The first 5 rows are patterns. Each new row is the sum of 2 different patterns, raised or lowered, with some noise. Before adding, each is slid sideways (what falls off one end comes back at the other), maybe read backwards, and multiplied by a number that may be negative. Names go in the order of the patterns.
In the rows, zero is written as 128.
Known rows, each followed by the names of its patterns:
[109 131 151  76 140 151 120 122 131 121 112 178 161 146 128  85 166 116
 104 119 154  92 131 104 130 113 144 122 158 147 129]  z_860
[158 113 104 132 118 161 147 136 151 109 147  84 121 121 122 117 124 141
 146 125 122 106 124 123 118 126  91 158 125 138 124]  z_429
[110 165 108 135 114 122 141 120  75 113 138 136 124 141  80 133 144 138
 135 114  97 124 134 136 127 130 142 121 137 125  87]  z_727
[117 123 105 129 180 128 145 122  75 131 119 102 130 134  75 129 155 155
 121 159 113 160 119 141  98 109 138 118 124 135 128]  z_373
[118 131 123 129 149 138 136 118 128 103 131 130 121 143 130  96 123 129
 124 143 148 120 133 130 107 139 144 122 139 141 138]  z_519

New rows. What belongs after each?
[161 133 181 143 102 139 194 127 158 166 149 140 131 152 116 152 152 174
 159 181  97 166 164 165 126 172 115 130 134 106 153]  z_860 z_727
[145 160 138 154 148 153 159 153 137 158 165 136 126 138 147 140 158 140
 149 141 188 129 138 184 153 153 182 171 113 147 107]  z_429 z_373
[ 97 155 112 154 135 141  76 124 133  71 128 124 108 112 137 123 104 154
 143 130 116  48 169  95 116 118 158 115 114 103 104]  z_860 z_429
[126 198 131 164 148 172 154 153 159 158 167 145 152 164 167 141  98 163
 138 166 204 135 155 171 162 151 228 154 129 136 149]  z_373 z_519
[142 118 108  79 157 185 140 159 144  79 130 183 100 141 165 100 125 134
 166 121 177 128 190 131 183  94 133 170 146 104 187]  z_860 z_373
[ 77 106 102 100  87  73  99  93 139 110 112  89 112  77 147 105 112  67
 122 115 134  84  52 116 117  89 122  74 100 127 140]  z_860 z_727
[164 129 138 161 161 159 154 147 156 166 192 124 141 135 130 120 164 163
 155 158  86 122 142 120 177 143 182 157 155 136 164]  z_429 z_519
[124  69 109  76 103  93 112  99 128  98  92 104  92 128  42 111 132  87
  65  96 101  90 148 142  91 104  66 144  92  70  75]  z_860 z_727
[ 87  81  82 147  85 131 132 122 100 136 117 130  70 109 132  97  91  84
 103 141 101  38 145 109  96 115 131  62 124 140  74]  z_860 z_727
[121 122 133 140 148 106  97 169 108 143 100 155 147 133  88 120 158 146
 133 134  79 142 156 146 145 126 135 116 154 125 127]  z_429 z_727
[165 142 102 121 141 163 142 158 120 145 151 163 147 123 110 153 151 159
 148 131 153 135 163 145 132 129 182 137 142 135 166]  z_727 z_519
[ 88 123 105 126  92 148 122 128 119 101 128 125 124 110 108  94 133 120
 126 128 146  69 128 102 108  90  91 112 133 126 108]  z_429 z_727
[142 138 129 173 167 153 167 127 125 143 124 168 145 197 161 150 154 143
 154 139 128 162 156 148 149 155 157 160 194 117 153]  z_429 z_519
[173 162 149 170 144 155 177 147 163 155 184 164 182 165 175 159 148 140
 163 167 171 169 158 160 155 186 136 156 169 163 144]  z_429 z_519
[144 146 149 151 137 174 201 115 148 175 142 142  96 165 160 165 139 177
 136 180 125 151 165 161 133 198 144 124 108  98 193]  z_860 z_727
[132 135 102 118 134  95 114  44 145  68 143  97 109 143 146 110  88 120
 150 107 168 115 127  79  70 103 128 113 103 108 103]  z_429 z_373
[165 130 128 178 147 169 181 165 153 166 211 135 163 174 165 168 147 174
 141 174 139 184 163 184 155 173 153 168 135 195 178]  z_860 z_519
[144 185 146 150 141 169 138 162 147 183 151 159 161 179 171 177 146 169
 171 117 155 176 160 154 170 148 141 187 187 162 152]  z_860 z_519
[ 99 116 109 139  86 141 131 128 161  77 132 121 102 136 115 114 109 143
  72 108 107 132 119  86  99  96 126 163 101 106 102]  z_429 z_727
[159 144 185 134 191 133 152 114 137 145 131 165 157 147 146 131 118 156
 198 155 193 144  88 158 140 121 174 157 109 145 168]  z_373 z_519
[ 96 139 110 136  98 126  91 121  90 105 113 127 111  84 165 106  93 116
 127 114 106 127  69  78 105 120 149  78 121 119 120]  z_860 z_519
[131 154 139 173 140 201 153 144 160 170 133 193 177 180 195 138 138 171
 153 155 196 158 115 182 153 137 152 185 177 162 171]  z_860 z_519
[157 130 155 140 138 119 164 121 133 147 167 118 152 163 160 183 127 138
 162 145 141 150 153  86 164 148 123 154 158 143 137]  z_860 z_519
[166 106 153 175 164 208 157 194 152 162 150 198 160 127 139 167 154 183
 137 161 149 180 173 122 187 152 176 169 188 194 171]  z_429 z_373
[118 140 111 110 116 106 131 134 116 128 122 129  91 120 103 107 114 115
 131 148 117 107 111 115 114 128 119 105 135 111 113]  z_429 z_519
[203 145 160 145  98 145 146 119 154 178 108 129 187 172 152 182 129 186
 172 169 115 125 161 134 175 153 139 133 142 136 169]  z_727 z_373
[130 104 137  69 127 130 102  68 127  98  83  97  88  62 114 115 115 165
 115  74 102  88 106 133 109 101 106  85  51 119  97]  z_373 z_519
[ 89 122 148 113 131 104  66 120 132 104 111 113  59 111 175 127 113 134
  96 154 148 131  79 106 135 101 128  93 128 138 113]  z_727 z_373
[100  70 138 107  71  94  60 124 113 103 119 115  83  84 145  86 107 125
 108  89  99 100  99 104  97 116  84 141  79 125 134]  z_860 z_429
[173  98 118 121 145 160 142 104 163 161 126 161 134  96 107 135  99 134
 109 161 130 143 134 109 130 173 112 130 130 125 159]  z_727 z_373
[126  75 100 107  93  92 121 138 105  75 110 128  98  70 109  74  87  89
 120 107  78 134 139 123  74 113 102 137 113 122  98]  z_860 z_727
[156 135 105 110 104 127 169 129 127 117 121 129 171 156 118 130 140 107
 130  97 138 161 142 110 122 115 116 115 112 124 125]  z_727 z_519
[144 145  85 146 179 136 144 177 167 116 114 130 118 180 137 174 136 200
  88 150 158 149 105 167 138 122 124 103 155 139 135]  z_860 z_429
[ 82 107 107 121 128 147 165  94 104 136 112 132  89 146 115  93  96 125
 139  84 125 129 118  99 174 127 128 104 113 100 166]  z_860 z_727
